All groups share one centre, and each spreads out both ways along 12 directions, with some noise.
Some rows, each with its group after it:
[  0  -9 -15   3  -4   6  -2   1   7  -4   9  -7   0 -12  -2  -3]	(1)
[  6 -19  16  -6   4   1  -6   2  14   8   1 -11  -2 -12 -13  16]	(3)
[  5  -1 -19   0  11   6  20   5   6  -6  -3   2  -9   6   1  -2]	(4)
[  2   4  -5   2  -6   0  -7   3   2  -8  16 -28  -9   0   8  -3]	(3)
[ -3   6   8   9  -3  -3   0  -4   6  -1  -3 -13   4  14  14  -3]	(5)
[-14  -5   3  -4 -15  12  10   8   3  14   3  -3  -4 -10  -7  -6]	(5)
[-9  3 -2  3  2 -1 -5 -2 -3 -9 -2 -1 10  1  5  3]	(3)
[ -1  -1  -3  -5   2  -7  -7  -1   2 -10   0  -7   3   3   5   1]	(3)
[ 23  -5 -15 -19 -10 -16  -6   2   8  -5   7   0  21 -22 -12  11]	(1)
[-10   6  10  -4   6  -1  -5  -4  -1  11  -9  10  10  14  13  -9]	(5)
[  9   3  18  -4  -8 -12   1   1   6   4   9   4 -10  13  12  -4]	(1)
[-12  -7   6   1 -14   2  13   7   9  11  -7   6 -17  13  -6   1]	(1)
[ -3 -12 -14   3  10   0   5  -9  -7  11   1   6 -14   0   0  13]	(4)
[  0   4  -6   8   5 -22 -19  -3   6  -3   4   5  -6  26  -2   3]	(4)
[-17   0   1  11 -13  -3  14 -11 -11  -7  -7   2   1  -2 -13 -10]	(4)
[-25   1  -6   4   7  -7  13   0   4  -4  13 -13  -3   9  -5  11]	(4)
[ 15  -6 -20  10  10  -7   1 -11  -5 -15   4  -2   7 -11   6  14]	(0)
[ -1  -6   4  16 -10  -2  10  -7   1   6   7  -1   5  -9   0   7]	(3)
[ 19  -7 -18  -4  10  -7 -24   7  -1   7  -2   8   5  -1   8   5]	(0)
[-15  13   2  -1   0 -13 -10  -4   4   1  18   9  -7  17  -9  -3]	(4)
[  5   6   8  -9  14  -4  -9   0  -4 -11   4 -10  -2   6  19  10]	(1)
[-12   9 -18  -4 -26  -3   8 -15 -26   4  -3  -4   4  -8   5 -15]	(3)
[ -8   3  -2  -3  -6  17  12  -1  -3  26   0  22  19 -18  -7 -12]	(2)
[ -5   3   4   6  -3 -13  -1  -1   0  -5  -2   8  15   3  -1   7]	(4)
[  0  11  -1 -23  15   4  -4  10  -5   3  15  -8   7  -2  26  -6]	(2)
[-2 20 -4 10  2 20 16 11  4 -6  0  7  3  8 20  6]	(5)
[-10  13 -11  21   6   8  16 -18   9 -10  14 -11   9  -4 -11  21]	(0)
[ 16   6  -7   0  -6  -6  -8  -6  13   3  -7  10  13   7  -9 -13]	(3)
[  1  -9  28  -8  -3  -1   0  11 -10 -14   7   3   1 -24  -5  10]	(0)
[ -7  -5   6 -10  14  -3  30 -13   6   7  -2  -8  -5   2  -8  22]	(1)
[ 18 -18  25  -2  22  -5 -19   6  -4   3   2  -3  -8  -7  12  23]	(3)
[  0  -6  22  -6  -3  18   3  -4 -10 -11 -15   0  -3 -12  13   2]	(0)
[  2   7 -10  -2  -1  13   5  -5   3  -6   4 -11   6  -5   8 -13]	(5)
[  6  17   6   4  -8  18   4  10  18 -11 -18  -1 -11  25  11   3]	(1)
[ -8  -8   1  -4   4   4 -20  10  11  -5 -14  -7  -6  11  -3  15]	(1)
[-15  13 -13   2  -6   0  -6   7  14  10   6  13   9  17   8  13]	(2)
[  3   2   7 -17  -1   1   2  -8   2   4   8  -1  -7   2   7 -15]	(4)
[-10   6  12   6   7   8   5   1   3 -23  -8  -8  -2   8   1   7]	(2)
[-14   3   4  15  -2  -5   4  -4   6 -12   7   0  11   3   0   2]	(5)
[-10   7 -14  -7  -1  11   9  -6   4 -10  -9   3  18  -2  10  -6]	(3)
[  5 -10 -28   3  22 -17   2  -1   6   2  11  -8   7   4   5   5]	(0)
[-11   1  -7   1  10  -7  -3  -2 -10  -7   6  -1   2  -2  -7   2]	(3)
[  5   9   3   7 -22   7  34 -10  -8  20  -1   6  10  -6  24 -12]	(4)
[  8  -7  11 -10  -2 -11  16  12  -1   2  10   7   4 -13  -5  -5]	(0)
[ -7  -7   1   0 -10   1  19   5  -5  -8  -3   1   6 -14   2   9]	(5)
[-6 -6 -8 -4 11 -5  4 -2 -8  1  7 -4  4 -8  0  3]	(0)
[-15   9   4   3  16  17  13  14   0  -2  15  -2 -10   3  18  23]	(5)
[-11   1  -7   7   2   9   1   2  -8  -1   5  -3  -9  -2  -1  -1]	(4)
[ -1  -6   9 -12  13   4  -2  15   8 -13 -10  -2  -6   4  -5   7]	(3)
[-14   0  10   0  12   5 -14   0  12  -7   0  -3  17   3  13   7]	(3)
[  3  -5   7  11   0   2   7 -10   5   1   1  12   7  -9 -11  -6]	(2)
[  0   4  11  15  10  21   4  -5   5  -4 -12  10  -4  14  21 -14]	(1)
[ 2  9  8 -6  5 -4  9 -7  3 -8 16 -7 -7  1  1 14]	(1)
[-12  -2  -8   4  -4  12  16   1   2   0   5  -4 -12  -3  -4   3]	(1)
[ 12  -4 -13  -1  11   3  -9 -30  15 -10  -2  -3  -8   6  -3  26]	(2)
[-1 -2 10  9 -2  0  7  2 -1 11  3 12 -9  2 -7  2]	(3)
[  9   0 -18   4   2  -4   8 -23 -11 -11  -9  -8   9  -5   5  -5]	(0)
[-12   8  13 -12  -1   9  11   5   6   4  29  -5  -6  -8   2  -5]	(4)
[  5 -14   9 -11  20  -3   1 -10  16  -6  -3  -4   0   5  10  11]	(1)
[ -7   0   8  -3  -7   5  16  14   6 -16  10   6  10 -12   5 -24]	(5)
[ 4 -4 -8  0  1 -8  1  8  7 -1 27 -5 -8 -5  2  3]	(2)
[ 11  -9   3 -21  14  -5  12   7 -15  -6   4   1 -28  -4  -1   3]	(5)
[ 13  -6   4  -3  -1  -4  10  -2   9  -9   5  -4   3  -5   8 -12]	(5)
[  4   1  -1  16 -12  -1  -7  -6   3 -11 -16  -6   0   7  -6   6]	(2)
[-15 -12  -1  -4  -5   5   4   1  -5   1   2  16 -15  -5  -5   4]	(0)
[ -8 -22  -1  -2  -5  -1 -10   1 -12 -21  -6   7 -17  -9   3   3]	(0)
[-6  3  2  4 -7  6  0 -5 11  5  0 10 -6  8 -7  6]	(0)
[-17  -6  -8   9  10   0   8  -9   4  -9  13  -7  14 -12  -4  13]	(3)
[  5  -8  12  13   1 -22  10  -5   6   7  17  16  10   0   5 -12]	(2)
[-20 -12   8   5   9  -4  15  -9   4   5  17  12  -3  -7 -12   7]	(5)
[-10   2  14   2 -17 -12  -6 -16   1  -3  10  14  11 -10 -20   6]	(4)
[  2   1 -10   0  -1 -16 -11  -8 -11   1   5 -11   4   3  13   5]	(2)
[ -4   9   4   0   2 -12 -14  -8 -12 -11  18   2   5  -1  12  -8]	(1)
[  4  -2  -1  -1  -7  10  20  -4   0   0 -20  -1  -6  -1  -4   8]	(5)
[ -7  -5   7 -18  11 -15  -8   4 -22  18   2   3  -8   6  14   3]	(5)
[ -5 -13   3   3  -2 -14  -3   6  -8  10  18  -5   0 -12  -3   7]	(2)
[-10  -2  13  -5   0   1  -7   0   8  -3  -4 -11  -1   6  -4  -2]	(0)
[  0   8  -3   6   6 -11  -8  -9 -16 -15   9 -13  11  -4   7 -11]	(2)
[  5  17   4  -4   2   7  28  -2  10  -2  -4 -17  -8  12  -1  17]	(1)
[ -7   0 -15  -4   9  -4  -1   5 -16 -13  -1 -17  13 -12  -2 -10]	(0)
[ 9  4  3  6 -7  2 -9  3  5 -6 -4  6  3  2  0 -4]	(4)
[-1  6 -6  4  0  3  2  3  1 -8 -9 10 -1 10 -2 -9]	(4)
[ -7   0  13   3  -1   8  21  13   4 -10   0   4  -6   0   0  -9]	(2)
[ -2  -7   7   3  -8   1  19  -5  16  -2   6  -5 -15   6  -2  -3]	(0)
[ -3   4   4   1  14 -10 -15  -3   4 -27   5   2   1   9  -2   4]	(2)
[ -4  13   0  13 -14  12  -3  -9  16   2 -17   2  15  13  -3 -17]	(5)
[ -3  14 -11   1 -11   1   1  -2   3 -11 -18  13   6  10 -10   9]	(1)
[ 11  -4   9   2  -8 -22  -7  19   5   2   1   5   2  12  14   2]	(2)
[-22   7  -8  20   7 -14  15  -7 -21  -4  17 -12  20 -10  -1  -7]	(3)
[  1   8  -8   5  -7  -9 -13 -10  -6  -3   7 -12   8   2  12   0]	(4)

New rows, each followed by its group:
[ -6  -8  -1  11   7 -16  -2  -7   4  -8  11  -7  12  -4  -2   9]	(3)
[ -4  -5  -1 -10  -4   7  14   1  -1   1 -13   7 -12   4   4   1]	(2)
[  2  -6  -2  -2  -6  -8   3  -2   4  -3   4   3 -11   8  10  -3]	(1)
[-13   5  -3 -19  10   1   8  -6 -13  -2  -3   4  12   3  31 -13]	(3)
[-14   5  -5   1  -8   4  19 -14  -4  15   1   8  11  -4   5  10]	(4)
[ -3  -4 -16  -8   8   7  14  -8   9 -19  -9   6  17  -7   7   8]	(3)
[-11  19  10  10 -10   4   6  -6  -7  -1  19   7   4  -4  -4 -10]	(1)
[  4 -13  -1 -16   9   7  14  -8   2  10  -7 -10 -13   1  15  -4]	(4)
[-13  -7   1   6  10  -4   1  -7 -12   7   9 -10  -3  -2   8  -6]	(1)
[ -3  -1  -3  -9  -8  -9   3   4   2   4   8 -12   1  -4  -8   7]	(1)
[  1   4  -9   3  -7  17  14   6   3  -9  -2 -11  -4  -9  -5   0]	(3)
[  4  -5  -7 -21  14  -7  -1   4  -1  -7 -11 -13   7   0   7  18]	(1)
[-14   9 -22  -4 -17  12  -2  -4   6  -1  18 -19 -15  -3 -18  -7]	(3)
[ -9 -11  12   1 -13  -7  18  10  -6   8  -3   5  -5  -6  -1  14]	(5)
[ -1  -1   1 -11   7 -14  -5  -3 -21 -14  -1 -16  -4   3  17 -10]	(2)
[ -1   0   2  15 -24 -18   4   5  -8  -1  -1 -11  -4   5   1   5]	(5)
[  9   0   4   1   3   4   8  -1   6   1   5  -1 -16   0  -8  24]	(1)
[  3  -8   9  -6  22 -11  15 -14  -4  -6   9  -1  -1  -2  13  12]	(2)
[ 12  -1  -4  -4   5   6 -13   9   1 -12  -2  -4  -8   2  15   9]	(1)
[  5 -24  -5  -3  -7   5   6   2  -7 -16 -13  15 -19  -6  14  -4]	(0)
[  3   1  -7   4   0   9   2  -8  15 -10  -4   3  11  -2  -4  -1]	(1)
[  4   1  -6  -8 -10  29   3  -5   0  25 -17 -10   2 -12   2   8]	(2)
[ 10   2  16  -2  -6  -8   5   7 -12  -9  -5   7  13  -8  14 -21]	(4)
[-11  -8   0   1  -5   0   1  -1   5 -11   1  -5 -11   3  -2  -1]	(0)
[  2   5  -6   0 -11   4  10  11   0   3  -6   3   2   2  10  -3]	(2)
[ 10  -3   3  -8  -2 -19  -1   3   1  -1   7   1 -15  15  12  -7]	(3)
[  3   1   2   1   2   1  17  -7   8   1 -11  -1  -2  14  11  -6]	(1)
[ -7   6  -5  -1 -22  22   0  -4  -6 -10 -12 -10   2  -8  22   4]	(3)
[  1  -1   4   7  -8 -15   0  -8  -3   5  -8  12   5   9  -1  -6]	(5)
[  4   0   4   3   5  -3   8 -13   8  -8 -10 -12  11   4   1  -1]	(0)
[ 16   0  -4   3  -6 -21   9 -14   2  -7   0   4  16  -7 -20   0]	(0)
[ -5  -1   8   6  -1  -9   7 -15  -3   0  27   1  -3  -4   9 -15]	(1)
[  3 -11  19  -7   9  -6   8  -4  17   2   1  -7 -17  19  16   5]	(1)
[  0   0  -1   7 -11  -6 -20   0   0  -5   6  11   4   0   0 -10]	(1)
[  0  -2  -2   2   4 -13   2 -14 -12   6   7 -10  24 -13  11  -7]	(3)
[  0  -2  12   0   8   6   9  11  -4 -14   8  -5  -1 -14  -5  -3]	(2)
[  0   6 -11  -1  13   3  10  -9  -5 -11  27  -4   3 -15   1 -12]	(2)
[  0   9 -17   6 -11  -1  -9 -16   2 -10   3  -8  -5   6  -9  -6]	(4)
[  5  -7 -10  -8   1  -7  16  -3   5   4   6 -20   2  -6   0   4]	(1)
[ -2   0  -9   5 -18  14  -1   0  13  13 -10   0  -7   5  -4   7]	(2)
[ 10  -4  -3  -1   5   5   5   9  15 -20  -6   3 -12   4 -15 -10]	(4)
[  1  -4   8 -11   3   3   4 -11 -11   4  -4  -7  -2  -3  12 -21]	(2)
[-11  -1  -9   3 -10  -7  10  -9 -21   0  11 -11  -4 -10   7   0]	(3)
[  7 -12  -2 -12   3   7   7  -9   6   9  -8  19  -6  -7  -7   3]	(2)
[-11  -4  12   9   5  -2  12 -16   3  -5   5   7   0   1  -5 -12]	(2)
[ -2  -3  12  12   0   4   3   3   3   8  13 -20   4 -13  -3   1]	(3)
[ -9 -12   2  -9   9  -6  -7  -6 -14  -8   4  -5   3 -15  -4   6]	(4)
[  4   0   7 -30  16  -8   5   1  -4  -1   3  -1   5   3  21 -16]	(4)
[  2   5 -22  -7  -2  11   3  -8   1 -14  -2 -11  10  -9   6  -3]	(3)
[-12   9 -31   9 -22   5  -9   7  -8 -19  17  -5  -4  -7  -1 -11]	(1)
[ -6  -7   6  -2  -4 -14   0   2  -2 -12   9   2  -1  -4  -9 -14]	(5)
[ -4  -2   1   7  -6 -27   3   4  -8  -4  18  -8 -18  11  -3  -4]	(3)
[-18   4 -13  -8  -2  -2  13   1   3 -15   4  -3  -2   7   2  -6]	(3)
[-13  -1 -13   6   9   2   0  -6  -9  -3  -5 -13   5   3   6  -5]	(1)
[  8   5   1  14 -16   2  10   0  -1  10  -6  11  -1  -1 -15  -7]	(3)
[13 -3  7  2  9 -6 -1 -3  9  0  7 -5 -6  7 13 11]	(5)
[-12 -25  -4 -10  -3   3  12  -3  26  -7  15  -2 -13  -3   4  -5]	(1)
[-25   6  21 -12   3  11  -1  13   8  -2   5   1  14  -4  -1   7]	(4)
[ -5 -18  13   2  -6  -1   6  -5  22   8  12  11   8 -12 -11  -9]	(5)
[-5  0  2 -4 -8  5  9  2 10 12  0  8 -9  8 -1 -7]	(0)
[ -4 -16   8 -11   9  -7 -10   2  10  -5   3  -2 -11   1  -9  18]	(3)
[-18  -2  -4  22  -1  -2  -2   7  -2   6  12 -34  -5   8  17  18]	(4)
[ 10  -8 -21   4  -3  -8  -5  -4   7  -8   8 -20  -8   0   1   6]	(1)
[  9   0   6  -3   7 -12   4 -11   4   2  -1 -17   6   9  17  -9]	(0)
[  4   0   7  -2  -1  -2   0   3  -9  -4 -15  -6  16  -4  11  -5]	(3)
[  5   0 -10 -10  10 -23 -12 -11 -38   1  -7  22  -5   2   2  -1]	(3)
[  4  -8 -15  -7  13  -4   3  -6  -1   0  -7 -16  10  -1  20  12]	(4)
[  1   6 -14   8 -20   5  -4 -23   1 -10 -11  -7  -7   7  -8 -10]	(0)
[ -5   6   4 -11  -5   6  -5   3 -16  13   7   1  -7  -4  14 -10]	(0)
[ -1  -7   6  -6  10  -7 -25  10   8  -5  24   0   2  -5   7   6]	(5)
[ 12  -1  -6  -7  -1  -4  -3 -10   3   2  -5  21  13  -3  -2 -25]	(5)
[ -6 -18 -24  -1   8   6  -6   1   5   8  -6  13 -22  15  18   0]	(0)
[  1   6 -13  16  -9   2  -3  -8 -12  -1   4  13  16 -12   1 -20]	(1)
[  8   5 -16   4   5  13   4  -5   5 -13   0  -6   0  -4   5  15]	(5)
[ -8 -11  -4   7   5 -11  -2 -11   7 -14   2   4  14  -5   0  20]	(3)
[ -1  -2  -5   1 -11  -5  -7   7  14   6  10  11  -4   9   0 -10]	(2)
[ 18  -7   0  17  -6   2  17  -3   6  -2  19 -12  -7 -17  -7  -2]	(2)
[  3  -5  -7  12 -14  -5   3 -16  15   4  -3  10  19  -5  -9   4]	(3)
[  7 -17  12   2  -3 -19  -1 -11   7   5  -8   9  -8  14   5   3]	(2)
[ 1 -3 -3  0  9 -9  8 -2  8 -4 39 -9 -9 -3  8 -8]	(2)
[  3  -2   8   6   8 -20  -5  -9   2 -14   3   2  15   2   1  14]	(0)
[ 9  3 -6  6  8 -6 -3 -8 -6 -2 -8 -9  2  7  7  5]	(1)
[ 5  3 -9  6 -6 -1 -1 -6  2 -7  8 -5 -7  0 -5 -4]	(4)
[  3   4  -6 -15  -3 -14  15  -3  -6  -8   3  -1   0   7  25 -10]	(1)
[-15  -2  -2   1   9   2  -9 -19  -3 -17   1  -6  -7   1 -11   1]	(2)
[ -5  10   3   2  -5 -10   3 -22 -12  -1   2  -1   7   2   3  -3]	(0)
[  9   7  -9  -5  -1   0  -3  -2  -5  -5   1 -10  -2   2  10 -13]	(5)
[-11 -11   3  -2   5 -18   2 -12 -16   6  20   3  -4  -5   9  -7]	(1)
[ -7  -4   6  -4  -6  -4   5  -2  -4   0   7 -25   9  -7  19  -5]	(3)
[  0   1   2   4  16  12  10   8  20 -20  -2  -3  15   3  20   5]	(3)
[  4  -2  -4   1  -2  24  24 -12   7  -7  -1  10 -10 -13 -14 -21]	(2)
[  2   7 -11  11   5  -3   7  -2  -9  -1  12  -1  -2  -4  -7  -5]	(3)
[ -7   5 -11   6   5   4  -1  -9  -4 -13   7  -4  -3  -1  -1   9]	(1)
[-4  0  2 -2 16  7 -5  4  6 -4 11  5 -4  0  8 19]	(5)
[ -3  -2 -10  13   2  -2   3   2 -10   2   0  -8   9  -6  15  12]	(4)
[-16  -1 -19  -2   5   2  10 -19   1  23  11  -6  -9   5  -8   1]	(0)
[-16  -2   3  14 -12   1   6   3   1  -4   1  -2  -4  -2 -16   9]	(3)
[-12  -2   9   2  -7  -8  -2   1  -9  10  11   6  -4  -1   1  -8]	(1)
